Every row belongs to one group in each of 3 separate groupings. Each group adds its own fixed numbers to the row, and there is some noise. The rows also spread widely along 3 directions, which tell nothing about the answers.
In the rows, 128 means zero.
Some rows, each with its group in each grouping after it:
[ 79 102 221 131 130  95 122 169 116 146 133 124 124 146  66 113]
(1) K78 mer
[105 120 167 149 136  89 147 166 124 134 137 140 127 110  88  98]
(0) K119 Nuz
[ 97 101 148 139 115 109 155 152 156 132 135 149 103 160 103 145]
(5) K78 mer
[115  92 142 130 142 113 154 151 143 111 141 134 119 132  96 120]
(0) K119 dun
[121  99 185 138 130 125 137 171 124 140 142 134 130 110  87  94]
(4) K33 dun
[ 20  97 183 123 161 106 138 148 137 120 162 128 106 171  86 167]
(2) K33 Nuz
[ 78  59 172 152 143 125 138 151 140 150 158 169 109 164 125 137]
(1) K33 mer
[ 93 101 139 143 135 113 160 137 135 153 133 147 102 172  87 145]
(2) K33 mer
[ 66  80 176 113 141 128 123 167 141 104 159 123 113 160 100 146]
(4) K78 dun
[106  96 163 111 136 133 148 148 151 106 134 126 119 151  77 142]
(3) K78 dun
[ 96  93 129 138 116  99 154 154 171 132 132 147 106 160 115 159]
(5) K119 mer
[112 109 167 129 122  92 143 171 150 153 115 124 117 146  77 128]
(3) K119 mer
[112  80 125 126 126 123 148 157 155 109 148 139 120 141 119 147]
(4) K119 dun
[ 68 113 150 130 126 111 150 149 154 102 149 145 111 152 113 164]
(5) K78 Nuz
[100  95 145 148 126 116 158 150 157 145 137 155 104 153 112 139]
(5) K33 mer
[ 86 130 144 119 141  85 156 134 148 124 116 107 101 173  72 141]
(0) K78 mer
[ 89  73 129 124 135 139 143 146 152  99 159 139 112 161 123 155]
(4) K78 dun
[ 92  75 163 139 130 107 136 173 160 150 138 145 109 161 107 137]
(3) K119 mer
[ 64  96 188 115 165 111 142 150 137 110 149 109 111 149  72 126]
(0) K33 dun

New rows, each followed by its group in each grouping:
[108  93 152 133 137 130 148 154 139 124 148 133 119 136 103 128]
(4) K33 dun
[124 130 183 126 115  76 141 159 130 151 108 115 133 129  62 117]
(1) K119 mer
[102 129 127 118 119  93 151 140 149 130 114 111 104 175  91 160]
(4) K78 mer
[  4  72 181 120 178  98 127 156 153 128 161 117  86 199 101 158]
(0) K33 mer
[170 113  86 155 106 118 182 114 145 123 128 175 135 117 138 140]
(1) K119 Nuz
[ 81  94 171 117 152 119 144 149 136 101 146 122 112 151  78 120]
(0) K78 dun
[121 118 140 152 108 120 165 150 143 122 142 166 122 120 113 130]
(5) K78 Nuz
[147 114 148 120 122 133 163 145 147 116 118 129 126 134  72 126]
(3) K78 dun
[ 52  84 167 129 152  81 132 165 151 134 141 123 100 172  96 145]
(0) K119 mer
[125 103  75 133 124 116 175 121 175 113 130 157 112 160 137 184]
(3) K119 Nuz
[ 61  78 186 115 135 116 129 179 162 104 163 126 119 143  97 150]
(5) K119 dun
[ 99 122 131 141 125 112 169 136 156 123 141 155 114 136 121 154]
(5) K33 Nuz
[ 86  92 183 126 141 122 134 168 132 126 153 124 123 134  92 123]
(4) K33 dun
[ 77 136 222 124 118  81 130 182 132 147 121 106 120 137  46 114]
(5) K78 mer
[140 113 103 162 110 128 163 141 134 127 138 171 121 127 134 132]
(4) K78 Nuz
[105  61 236 146 133 142 118 185 105 130 166 163 141 106  82  77]
(1) K78 dun
[117  73 102 160 118 130 153 146 150 140 145 176  98 170 151 146]
(4) K78 mer
[130 113 140 141 128 111 165 139 154 157 112 140 110 156  89 133]
(3) K33 mer
[ 95 151 130 118 125  96 168 126 161 113 124 119 116 140  94 167]
(5) K33 Nuz
[ 98 112 172 107 128 100 135 172 143 113 134  98 128 132  79 136]
(4) K119 dun
[ 76  97 195 114 154  97 134 174 138 110 144 105 124 132  64 114]
(0) K119 dun
[194 123 115 161  99 119 178 127 124 150 106 171 128 123 102 106]
(1) K78 mer
[ 88 117 165  83 139  92 140 135 156  91 127  85 127 154  67 169]
(1) K119 dun
[ 70  53 144 112 148 151 144 146 169  93 162 142 102 187 115 173]
(3) K78 dun
[ 87  82 158 121 149 111 144 159 148 105 151 126 112 144  93 131]
(0) K119 dun
[ 90  96 130 112 149 121 161 128 154  88 142 119 104 169  91 151]
(0) K78 dun
[147 123 184 138 118 125 158 159 107 131 125 138 135 108  41  85]
(2) K78 dun
[ 55  52 124 145 144 132 150 142 150 126 164 169  87 209 124 173]
(2) K78 mer
[ 18  54 170  97 151 118 127 167 184  82 177 119 101 181 117 194]
(5) K119 dun
[ 73  84 171 129 146 107 140 138 143 139 141 135 111 172 103 151]
(1) K33 mer
[120 119 195 150 113  96 128 188 113 166 124 134 126 120  75  86]
(4) K78 mer
[159  74 107 172 109 141 171 129 136 146 136 197 114 149 139 120]
(1) K78 mer
